The rows are grouped in 3 ways, from coarse to fine. Each group lies inside one group of the grouping before and may be the whole of it. The rows also spread widely along 15 directions, which tell nothing about the answers.
Known rows, each followed by its group in each grouping:
[-11   2  15 -24 -21  -3  -2  -1  18 -39  42 -21  32  -9  20 -15   6  19
 -20  35  13  35   1  -4   4]
guz Q324 Pavos
[ -1  11 -15  -6  16  16  27 -45  28 -18  13 -21  12 -43  24   5 -15  27
 -32  27  31 -17  13  -3   4]
fise Q273 geru
[ 23   3 -16  12  -2   5   7 -14 -19  12  15  20 -23  -7  -7 -60  -1 -10
  21 -10 -13   0 -30  22   5]
fise Q678 Lag
[ 11 -11  -5 -36  22   4  40   7  39  -3   6  -1 -17   4  44  15 -17  12
 -32  30   4  14   3  14 -11]
fise Q678 Duliv
[  7  21  -1   9   8  30 -18  15  -7  57   5   2   1   9  -6 -34   0  24
  44  28   4   2 -10 -22   0]
fise Q105 Fud
[  4 -12  -1  56   9   7  31 -24 -31 -24 -24  52  -1 -47  -9 -77 -38  18
 -11   1  -7  11   0 -17  15]
fise Q678 Beva
[-47  -9  27 -18 -32  -7  -7  19 -12   7 -29  12 -17 -15 -25 -14  17 -46
  13 -29 -32  -5 -28 -20   8]
guz Q324 Tipa
[  1  17   0 -29 -21  -4 -34 -37 -22  21 -13  12 -27   4  16  -1 -18  15
 -16 -10  13 -30  -2  -3  12]
fise Q105 sab
[ 20  -9 -30   1  20 -10 -21 -28 -22 -10  -2 -28  -8  27 -25  19  17 -27
  -2 -59   1 -25  -4  26   6]
guz Q12 kitu
[ -4   0  -1 -45   1 -19 -17   2 -17 -12  16  -9  -8  28  16  13  10 -11
 -18  -6   4   6  -8  25   7]
guz Q12 penu
[-21  -5  11  10   0  10   4   5  12  14  -4 -11 -26  24   3 -15  -2  10
   5  21  -2  22   2 -27  -5]
fise Q105 Vugus
[ 29  10 -10  13   5  16  20 -11   1 -17 -36  17 -10  -5 -36  24   7 -15
 -10 -26  -4 -18 -11  23   5]
fise Q678 Beva
[-18  13  30 -37  24  -7  -3  14 -14  -5  16 -26  22  22 -34 -33   9 -10
  17 -31 -48   6  -9  -5  -7]
guz Q12 kitu
[ 27  25   1  -1 -74  14 -43  -3 -20  -9 -12   2  36  19 -31 -25  10  30
  22  -2   3   9  -7  22  28]
fise Q678 Duliv
[  3 -43   2   4  34 -25   1   4   0   8   1 -13 -29  35  -3 -13 -16 -28
 -25 -12 -18  21  22 -31 -18]
fise Q678 Beva
[ 12   7  -5  11  24  15  -2  -1 -33  -5 -27  16  19  -8  -7 -13 -13  15
  -8   7  10  -4   2  -7  10]
guz Q12 penu
[ 25   0 -18  26  23  34  10  36  21  16  18 -22  58 -15 -26  -3  25   4
  43   6   4   9  -2  -4  -6]
guz Q324 Tipa
[-22 -12 -12  43  36  16  25  13  -9 -17   6  13   0  -6  23  13  11  17
  19 -31   5 -24  -4  -8  -9]
guz Q324 Pavos
[-11  23  -3  -4   6  -4  -2 -19   9 -21   5  21  20 -18  34  74  -9  55
 -34  -4  47 -19  41   3  19]
fise Q105 Vugus
[ 10  -4  -9 -13  12   1  17  -3  37   9  32 -14   3 -20  -4  -6   9 -20
   0   7   7  21  -6   5  -5]
guz Q12 penu
[ 23 -36 -42  48 -13   3 -44  14 -65  -5 -30  -1   3  19 -17 -16  13 -23
  -5  32  42  16  -3   1  35]
fise Q678 Duliv
[ 19 -15 -16   5   7  20  -2   9 -21  21 -25 -26 -39  40 -28 -37  15 -41
  15  12 -18   0 -39   5  -8]
fise Q678 Beva
[ 12 -34  22  -5   0  10  13  30  -6 -19  -9  -8  -9   7 -17 -22   1 -52
 -24  16 -33  -3 -23 -27 -32]
fise Q678 Duliv
[-11   0  59  27   9   6  14   4  -5 -62   5   2  -1  12 -21 -22  -8  -2
 -34  10 -29  28   1 -61 -32]
guz Q324 Pavos
[ -4  23 -11  18 -11  19  18 -15  17 -22 -12   5  26 -53 -34  13  16   4
  -9  21  30  11   3  10  34]
fise Q678 Lag
[ 26  -3  -4  29 -17  23  11  45 -26   4 -19  50 -11   5 -16 -34  18 -23
  36   5  -9  23 -47  23   7]
guz Q12 penu
[-12  -9  11  30  16  25  38  11  38 -33   4 -30  32  -8 -18 -12   7  13
   0  15  -9  35  11 -28 -11]
guz Q324 Tipa
[-39   9  23   4 -16   5   5  -6  -4 -12 -27  17   8 -32  -6  -8 -10   9
 -11 -10   1  -6   3 -29  11]
guz Q12 kitu
[-26 -19 -12  26  22   8   5  41 -45 -10 -19  14  -9  17   6   3  22 -19
  18 -13   3  -8 -23   6  10]
guz Q12 kitu
[-53   0 -25  -7  13   5  26 -29  15  32 -18   1 -41 -14  42   3 -12  33
  14 -35   6 -39   5   8  13]
fise Q678 Lag

New rows. What belongs after each?
[ 21  13   8  -4   5  15  -9  32 -31   4 -18  44  36 -31  10 -10 -13  12
 -13  54  25  22  -4 -15  18]
guz Q324 Tipa
[-21  23   7 -13 -14   3 -36   2 -40   6 -12   2  -8  29   9   6   8  18
  12 -23   6 -27 -11  -4   8]
guz Q12 kitu
[ 38  11 -11  14  10  14 -22   1   2   3  15 -22  34   6 -32   2  14  -3
   3  19  22  19   6  -9   2]
guz Q12 penu
[ -5  -6  -2 -16  28  -4  15  47  10  23  15   9  -5  11  -5  17  27 -30
  28 -20 -12  10 -16  17  -4]
guz Q12 penu
[-36 -32   3 -20  -4   7   9  38  25  23 -25 -14  21 -14  10  22   7 -14
  11 -19 -12 -13   8 -23  -6]
guz Q324 Tipa
[ 22  42   6  11  13 -11 -27 -43 -41 -35  21   7  -1   2 -27  -5  -1  13
 -33  14  28   9   6  -3  20]
fise Q678 Beva
[-10   8  -3 -17   8 -12 -10 -45 -14 -33  12 -34   2  17  -2 -19 -12  27
 -28  -8   0   2  16   6  14]
fise Q678 Duliv
[-24  11 -22  44  25  40   5  15 -30  -7  61 -15  -5 -16  42 -37  35  15
  37  52  38 -14 -49 -12  -7]
guz Q324 Pavos
[ 14  27   3  12  15  15  -5  -5 -23 -54   2 -13  24  21 -17  29  19  18
 -16   4  16   7  -1  10   8]
guz Q324 Tipa
[  6 -18 -20  10  -3  13   9   2 -11 -10 -35  -5  -5  13  -5 -11  -2  -1
  -8   8   3   8  -2  15  16]
fise Q678 Lag
[ 26  37  48 -50  -5  -5  -8  31  -7 -17  28  10  27  38 -11  -3   3  14
  -2   6 -32  21  -2  10 -12]
fise Q273 geru
[  6 -25 -22 -24 -15 -21  10 -32  33 -17 -23 -13 -34  -3  -5  27   4 -39
 -39 -15  10  29   0  27  20]
guz Q324 Tipa
[ -4   2  10  11  17  -4   7  12 -28  -6  -5  42 -46  -7  12  -4   4 -30
 -14  17   8  13 -29 -15   0]
guz Q324 Tipa
[ 22 -16   4  11  10  33  17  24  -8  25 -32  18 -33   1  11 -16 -10 -31
  -3  28  -8 -25 -31 -27 -28]
fise Q273 geru
[ 11 -23 -37  26 -31  12  -8  13 -18  16 -23  19 -27  -1   5   1  19 -27
  16   1  25 -12 -28  23  18]
fise Q678 Beva
[ 47  -6 -13 -18  -4  -4 -52 -36 -11  39 -16 -18  16 -13 -23  -7 -28 -16
 -34   6  20 -22  28 -37   0]
fise Q678 Lag
[ 32   4  10 -21 -58   3 -56 -12  -5   2 -12 -16  -2  58  13   3 -13  23
 -24  16  19  15  11 -16  -7]
guz Q12 penu
[-24  -3 -21  -5  10 -14 -23 -29 -20  18   7 -20 -21  16  15   0   1   7
   7 -32  10 -29   9   0  13]
fise Q273 geru
[-17   2  25  12  -5   6  19  13  -1 -24  13  18 -18  16   6  -3   6   8
   6 -20 -24  -5 -12  -2 -16]
fise Q105 Vugus
[ -7  56  22 -19  20  -3  -1   8  12  -2  49 -17 -26  38 -37  26  48  -8
  28 -12 -12  14 -21  18  -1]
fise Q678 Duliv
[ 11 -13 -20 -12 -16 -17 -22  24  -9  36 -15  62   3 -37  35  53  -7  -5
 -13  -6  45 -24  15   5  23]
fise Q678 Duliv
[-35 -31   3 -10  -7   2   3  11   4  -1 -16 -21  15   0  -9 -12   0  -9
   2 -14 -20  -2   7  -9   6]
fise Q105 Fud
[ 32  -6   6  17 -20  -6  -2   7  21 -33  29   6 -22  22  -1  31  20 -28
 -19  -6  16  24 -11   3 -17]
guz Q12 kitu
[-11  -8   0  30  84 -14   3 -29 -49  -8   9   0 -19 -14 -11 -14 -17 -18
 -29 -25  -5 -39  14 -46 -14]
fise Q678 Beva
[ 20 -18 -42  30   4  10 -38  -6 -25 -10   6 -33  32   6 -11  25  28  -8
   5  -9  40 -17   3   3  14]
guz Q324 Pavos
[ 11 -19  -3   0  14  28  23   9  26   4  -2 -10   6 -18  31   3 -15  -2
 -19  21   9 -20  -3 -27 -30]
guz Q12 kitu
[ -5 -13  13 -16 -34  -5  -7  12 -13   6 -12  22 -11  -1  13 -21  -8 -13
  -1  -7 -13  -9 -12  -5  -1]
fise Q273 geru
[ 21 -25 -10  28 -30  18  20  47  27  26 -10  41  14 -43 -22   5  19 -38
  35 -19  -6 -10 -19   4  -3]
fise Q678 Duliv
[-17 -32   1  15   5  12  30  21 -18 -30 -67  23 -10  -7  -8   3  -3 -23
 -19  -9 -15   5 -13  -1  11]
guz Q324 Tipa
[-41  32  19 -21 -27 -19   7 -20   3  -2 -16  40 -27 -12   1   7  -4  26
  -1 -35  -3   2   3  13  31]
fise Q678 Beva
[-12 -13 -29 -33 -32  -4 -23 -15   5  20  -4 -22  -4  -1  33  23   5   1
  -6  -1  32 -26   3  17  19]
fise Q273 geru
[  5 -21 -18  26 -12  -7 -14   6  -7 -14  13  -1  24  17   3   3   8  14
  13 -37  10   7  16  10   7]
guz Q12 penu
[-18   2   4 -24  16   5  13  32 -24  -9 -45  12  -5  14  -4   5   7 -12
 -10  25   3  29 -16  18  28]
guz Q12 kitu
[ -6  15  24  13  -2  -1  -3  -9  17 -24  20 -33   1  24 -52   3  22  -9
   1 -22 -20  12   7 -23 -13]
fise Q678 Beva
[ 22  25   2  32  26  11 -29  50 -33  52  28  57  11 -44  -5  25  21 -23
  25  31  42 -26 -11 -41  -2]
fise Q678 Duliv
[ 23  38  22  21   5  11 -18  -3   0  -6   7  29  10  10 -15  54   0  30
  -4 -27  11 -26  21 -22 -13]
fise Q105 Fud
[-18  -3  32  -9 -21 -16 -26 -30 -16 -20 -14   1  14  -1  -1 -38 -32  28
 -29  -8 -10  17  25 -45   5]
guz Q324 Pavos
[-11  21  13  -5  32  11  -2 -19  -8   8 -15  -2   5 -28  -7  -7 -19   8
 -23  20  15  -9   9 -43   2]
guz Q12 kitu
[  2  28   0  12  -1   6 -21  18 -36  18  -8  -4 -44  65 -52 -26  40 -18
  54 -16 -23  24 -38  24  17]
fise Q678 Duliv
[-27   1   6  -1  26   8  33   3 -11 -23  15 -11 -38  17  10 -29  12  -8
  -2  15 -16   5 -31   7  -7]
fise Q678 Beva
[ -5  21  14 -29  11 -12   7  13 -14 -43  30   2  19  20  -8  -4  19   6
  -5   1  -8  37 -10  38  17]
guz Q12 penu
[ -3  24 -38   0   0  25   9 -51 -25  -2 -34 -17 -37  13 -19 -29  12  15
  21  -8   4 -10 -38  59  39]
fise Q105 Vugus
[  3  -5 -16  24   6  14  33  31  44  24  10  11   4   1   5  10  15  13
  40  -2   7  24   6  15   5]
fise Q273 geru
[-13   3 -17 -27  11   7  -2  12  -7   5  -3  -8  13   2  15  29  17   2
   8 -18  11 -25  -8  26  10]
guz Q12 penu
[-10  18  29  -6 -20  -3 -15  -8  37  18  21  -5   5  12 -11  13  -6  28
   8 -25  -9   3  27 -37 -13]
fise Q105 sab
[ 30  25  13 -19   1   2   6   2   6  -6   9  18 -12   4 -17   6   6 -13
 -11   5  -6  10 -13  15  -2]
fise Q678 Lag
[-12  69  34 -20 -12 -10   5 -12  15 -30  56   8 -44   5 -36  13  47 -20
   7   7  -2  28 -39  22   9]
fise Q678 Duliv
[-53  -2  -5 -27 -16 -12  14 -35  -1  -9 -37   4 -63  -2  17  13   0  -6
 -29   3  12   4 -13  20  33]
fise Q105 Vugus
[-20 -33 -28 -13  -8  11  16 -15   9  20 -18   7 -17 -42  30  -4 -12 -16
  -6 -17   4 -46 -16  11   5]
fise Q105 Fud
[ 36 -10  -7  -6  -2   1  -8  12 -28 -13   0  18 -17  16   2  -6   9 -35
  -5 -11  -8  -4 -34  21  -7]
guz Q324 Tipa
[ 26  -5 -10  -7 -17  19   1  -2  25  12  -1 -12   7  21   2   9  -2  19
  12 -17  -8 -12   3  14 -10]
fise Q105 Vugus
[-12   9  -2   2  20  -3   4  -5 -44 -29  -8  15   0   8  -1 -20   0   9
  -2 -19  -4   2 -13  20  19]
guz Q12 kitu
[-17  33  22   4  41   6   2  21 -54 -38  33  18  -4  12  15   2  18   6
  -2   3   3 -16 -28  -1  -7]
guz Q12 kitu
[ -1   8  -3  32 -40  26  -4 -31  48  28   3 -13 -22 -32 -11  -5   2   3
   7  18  28  -7   0 -45  -7]
fise Q678 Duliv
[-15  19  17  24  21  -5  13 -24 -18 -43  24  11   3   2 -12 -24  -6  33
  -6 -17 -10  14  10  -5   8]
fise Q105 sab
[-46 -20  23  30  19  -1  41  33 -11 -43  26  29  15 -34  28 -14   0   4
  -7   5  -7   0   1 -24  -8]
fise Q273 geru
[  8 -10   6  10 -40  14  -9 -31  -1 -18 -28 -15  -9  23 -22 -38 -15  11
  -8 -17 -21   1  -3  -3   0]
fise Q105 Fud
[ 26 -12 -23  -7  46  11  12  -6 -10  45  -1 -10 -30  15  -3 -54  -8 -23
  33 -24 -32  -9 -30   6 -16]
guz Q324 Tipa
[ 28  -1   0 -47  -5  16 -17   3 -25  -2 -33 -23   7  23  -5 -19  -6 -15
 -22  31  -8   5 -24   8   2]
guz Q324 Tipa
[ 25  -3  30 -12  24   5  19 -25  43  -8   2 -22 -10 -16 -32 -25 -19 -28
 -39  23 -20  31   2 -49 -29]
guz Q324 Pavos
[ 13  43  16 -10 -24  -3 -32 -29 -25  -4 -15  12  -4  35 -23 -14 -11  41
   0 -20  -4   9  12   5  20]
fise Q678 Lag
[ 11 -27 -23  30 -11   6 -15  -5   0  31 -56   7 -15 -26 -44   7   3 -46
 -12  27  30  18   3 -21  27]
fise Q105 Vugus
[ 12  19  30   3 -31   8 -34  17 -49 -32 -14  31   6  15 -26  18  14 -12
 -13  -4  -3 -18 -20  -4   4]
fise Q105 Fud
[ 18  20   6   0 -25 -15 -16 -39 -52 -34  -7  41 -30   6   2 -25 -12   5
 -21 -24   0 -12 -18  25  19]
fise Q273 geru
[  1  11  26 -79 -23 -16 -20  33   1  27 -26  36   1   3  33  37 -15  -4
 -30  19  11   8   3   2  11]
guz Q12 kitu
[-15 -15 -31  40   3  27  18 -23  22   3  15 -24 -40  -7  26  12  15  -1
   9  -9  23 -42 -16 -12 -18]
fise Q678 Duliv
[ 29  20  25  -2   2   9  42  25  21 -21  -5  46   5 -39 -45   0  11 -34
  -9  13 -18  25 -25  13   1]
fise Q678 Beva
[ 37  -6 -18 -18 -44  13 -30 -28  24  15  12 -25 -11  11  16  21   0  -5
 -17   8  24 -25  -6   4 -13]
fise Q105 Vugus
[-30 -33 -34 -21 -21  13 -18  -8  32  62 -32 -46 -18   3   4  31  12 -19
  20 -36   5 -50   3  -8   2]
fise Q105 sab
[ -7  42   4  -6  -3  15 -13 -35 -23 -47  -2 -39  34  12 -40 -10  15  29
  -1 -16   0  -6  -5  16  21]
guz Q12 kitu
[  6  25  47  43  -4  -2 -15   6 -19 -34  37  16  26   2 -40 -18   5   7
   3 -13 -15   7  13 -51 -18]
fise Q273 geru
[ 11  31  22  -2 -29  21 -24 -11  -2   1  -1 -24 -15  30 -37  -4  18  -6
   7   0 -10 -14 -19 -21 -15]
fise Q678 Beva
[-28 -23  16  -4 -20  -2 -26   9 -35 -36 -14 -24   6  13   2  -2   8 -23
 -32  13   3  -2  -7 -32   0]
guz Q324 Tipa
[  9   2   3 -18 -11   9  -3  -9  -1   2  -9  12 -31   8  16  21  -4  -8
 -18  -8   2 -30 -16   3 -10]
fise Q105 sab
[ 32  -6  -6 -11   1   2 -24  -2 -16  13  -6 -13 -13  25  -7 -19  -7 -13
 -17  35  10  16  -4 -10   2]
fise Q678 Duliv
[-13  48  32  -3 -32  15 -11  39  -1  -6  24  25  17  16  -4  32  32  28
  32 -12  -1 -11 -10   4  -1]
fise Q678 Lag
[ 29   1  -2   9 -12  16  -1  13  -3 -20  26  -2  17   9   6 -23   9   4
   9  16   1  18 -19   6  -9]
guz Q324 Tipa
[ 20  34  35  -5  37   8  39 -11  17 -18  35  36  23 -57 -32 -16 -12  -1
  -7 -22 -34 -17  -8 -10 -18]
fise Q105 sab
[  1   0 -26  -2  38   1   4   0 -44 -36  23 -21  26  22   1 -28  16  11
   7  -6   1  11 -13  47  22]
guz Q12 penu
[ -2  47  37  -1   0  -2  -8  24 -72 -64  28  64  53 -20   2  -6   6  31
   1 -28  -8 -24 -19  20  12]
guz Q12 kitu
[ -8  14 -28  55  15   1   0 -34 -16 -15  16  13   1 -49 -22  -5  19  -1
  11 -12  37   4  -5  -2  31]
guz Q324 Tipa
[-33 -17  12  -9 -40  -7   9   3  38  24  -2  23 -14 -44  16   4  -7 -13
  -3 -19  -1 -16   7 -27  -4]
fise Q678 Lag
[ -9  -6 -14 -15  -5 -18   8  18   9  18   1  32 -33  -1  15   5  13 -21
   7   5  17  42 -15  31  26]
guz Q12 penu
[-15  15 -14  26  19  13  11  10   2 -16  29 -23  -7  31  -7  10  36  17
  24   4  13  17  -5  19  11]
fise Q678 Lag
[-12  16  15 -16  -6   1  -5 -17  36  26   0  -9  15 -15 -23  -1 -11  21
   3  -8  -4  10  26 -27   7]
fise Q105 sab
[-29  16   9  -2  13   8 -17  22 -37  13   2  23  17 -12  -1  17  13   7
  22 -22   0 -42  -6  -7   9]
fise Q105 Fud
[ 16   1  -2  -1 -16  -8  -9 -16  14 -20 -18  -2 -32  25   1  28   1  -9
 -43  30  37  47   7  -1  14]
guz Q12 kitu
[-17  28  59   0  -7  11  24  41  10 -58  20   9  18  28 -17   8  20  13
   2  -8 -32  27 -12  -9 -20]
guz Q12 kitu
